There are 5 ways to turn a row about zero (a turn may also mirror it). The second row of each pair is the first, turned, with some noise. The first 30 pairs use one turn. New pairs use 2 turns, one after the other, and a turn may come again.
In the rows, 128 means zero.
Known pairs, each followed by its turns in order:
[131 163  86  97 160]
[191 105 123  98 122]
(2)

[113 114 142 135 105]
[109 146 143 138 126]
(2)

[152 125 113 118  73]
[ 85 106 154 131  91]
(1)

[179 120 119 105 115]
[163 170 121 107 124]
(0)

[116 128 148 153 140]
[136 107 145 137 105]
(4)

[153 116 158 153 102]
[143 106  96  91 112]
(0)

[171 143  99 152 179]
[153 169 175 163 163]
(3)

[120 108  77 142 147]
[158  93 144 160 110]
(2)

[151 127 107 148 168]
[141  76 112 138 114]
(2)

[187 151 137 134 142]
[157  74 142 123 118]
(1)

[175  72 113 111 102]
[ 62 146 106 145 168]
(3)

[139  86 128 173  86]
[ 94 127 169  75 126]
(1)

[ 97 106 144 126 171]
[144 163 123 137 173]
(1)

[166 125 131 177 121]
[ 86 123 168 139 136]
(4)

[131 185 136  94  98]
[150 169 102  94  95]
(3)

[107  95 167 159 116]
[122  70 132 148 109]
(4)

[101 132 169 118 135]
[146 101 111 136  92]
(3)

[ 55 105 150 165  91]
[131  47 114  87 129]
(3)

[ 65 103 152  98 128]
[ 90 107 185 132  96]
(0)

[136  83 166 150 112]
[ 94  73 126 124 121]
(4)

[141 114 122 128 126]
[128 141 120 113 125]
(0)

[ 90 159 122 130 137]
[120 104 145 165 147]
(0)

[163 155 174  74 149]
[134 149  57  89 157]
(2)

[142 123 149  96 163]
[135 129 121  78 111]
(4)

[189 157  63 145 105]
[ 97  47 106 111  98]
(1)

[128 129 121 162 135]
[116 129 154 149 113]
(4)

[151 158 182 125 143]
[172 138  91 160 112]
(3)

[155  87 177 123 105]
[ 87 153 101 158 165]
(2)

[120 138 148 120 124]
[142 138 133 137 115]
(1)

[149  75 153 182 114]
[102 112  82  66 113]
(0)

New pairs, each followed by its turns in order:
[135 164 125 143 109]
[130 100 137 123 159]
(0) (1)

[120 109 124 151 124]
[104 143 122 130 109]
(3) (0)

[ 79 189 134 148 118]
[ 85 178  87 144 128]
(3) (3)

[ 86 180 147 109 132]
[115 174  99  99  92]
(2) (3)

[108 142 163 119  80]
[151 102 146 147 175]
(1) (4)

[137 142 118 143 157]
[148 110 143 120 155]
(4) (4)

[ 89 176 101 152  89]
[161 104 152 124  62]
(2) (0)

[ 64 158 124 181 139]
[ 84 146  83 187 137]
(3) (3)

[125 155 123 145 147]
[137 161 130 122 142]
(1) (0)

[131 127 132 153 111]
[106 115 116 124 118]
(4) (0)

[106  81 104 140 142]
[121 100  90  97 134]
(2) (0)

[102 153 141 175 113]
[142 156 108 117 177]
(1) (4)

[130 114 212 107 144]
[160 193 130 178 126]
(2) (4)

[ 93 111 165  81 174]
[117 177 149  89  75]
(0) (1)

[169 195 149 116 129]
[202 157 105 131 147]
(2) (2)

[100 116 203 180 150]
[151 143 158  53 175]
(1) (4)

[ 94 157 114 102 124]
[130 103 172 113 118]
(1) (2)

[126 130 113  95 150]
[101 123 104 125 147]
(1) (0)

[ 98 140 130 101 129]
[115 164 136 137 149]
(4) (3)

[ 98 117  99 126  79]
[ 94 116 132 127  76]
(3) (3)

[184 129  97 167  66]
[ 86 191 178 172 134]
(1) (1)

[125 131 112 159 146]
[131 150 120 143  95]
(0) (4)

[129  81 163 105 148]
[134  86 163 117  99]
(2) (2)

[138 107 137 193  81]
[ 82 136 130 181  83]
(4) (2)

[167 151  95  83 122]
[109 167 143 183 121]
(2) (3)

[ 95 167 146 138 151]
[145 126 100 145 175]
(2) (4)

[163 113 136 130 121]
[151 121 102 126 109]
(4) (4)

[152  88  86 164 163]
[ 84 128  92  73 127]
(2) (0)

[144 129 126 137 162]
[ 99 114 118 117 116]
(3) (2)

[ 97  80 155  93 147]
[ 58 142 136 100 142]
(4) (3)

[106  79 135 137 132]
[136 133 173 156 135]
(4) (2)

[ 77  89  94 142 114]
[109 108 118  96 190]
(4) (0)

[161 133 155  89 134]
[132 154 156 172 140]
(3) (4)

[141  87  85 163 143]
[129 149 109 168 179]
(1) (1)

[145 113  81 156 134]
[138 140  82 123 100]
(1) (4)

[150 122 135  81 140]
[108 108  85 113 122]
(1) (0)

[130 135 141 123 103]
[111 135 108 144 135]
(0) (3)

[131  78 136 126 119]
[ 96  96 149 109 125]
(4) (3)

[111 149 189 126  99]
[192  97 119 111 123]
(1) (0)

[136 115 147 113 104]
[ 99 153 130 133 125]
(4) (0)

[135  72 128 113 157]
[141 134 121  72  92]
(0) (3)

[148 111 123  81 110]
[148  80 119 134 145]
(1) (3)

[ 54 122 169 149 145]
[ 57 100 128 138 166]
(4) (4)

[111 108 123 103 137]
[150 113 113 116 113]
(0) (3)

[160 126  96 112  52]
[158 142  64 116 181]
(4) (1)

[125 145 114 136 172]
[148 124 141 128 171]
(4) (4)

[128 138 122 184 119]
[111 127 113 135 181]
(0) (1)

[174 139 130 105  83]
[138 116  99  98 180]
(0) (2)

[127 151 122 150 137]
[114 141 131 132 103]
(0) (4)

[128 117 107 117 184]
[ 98 147 129 120 181]
(2) (3)

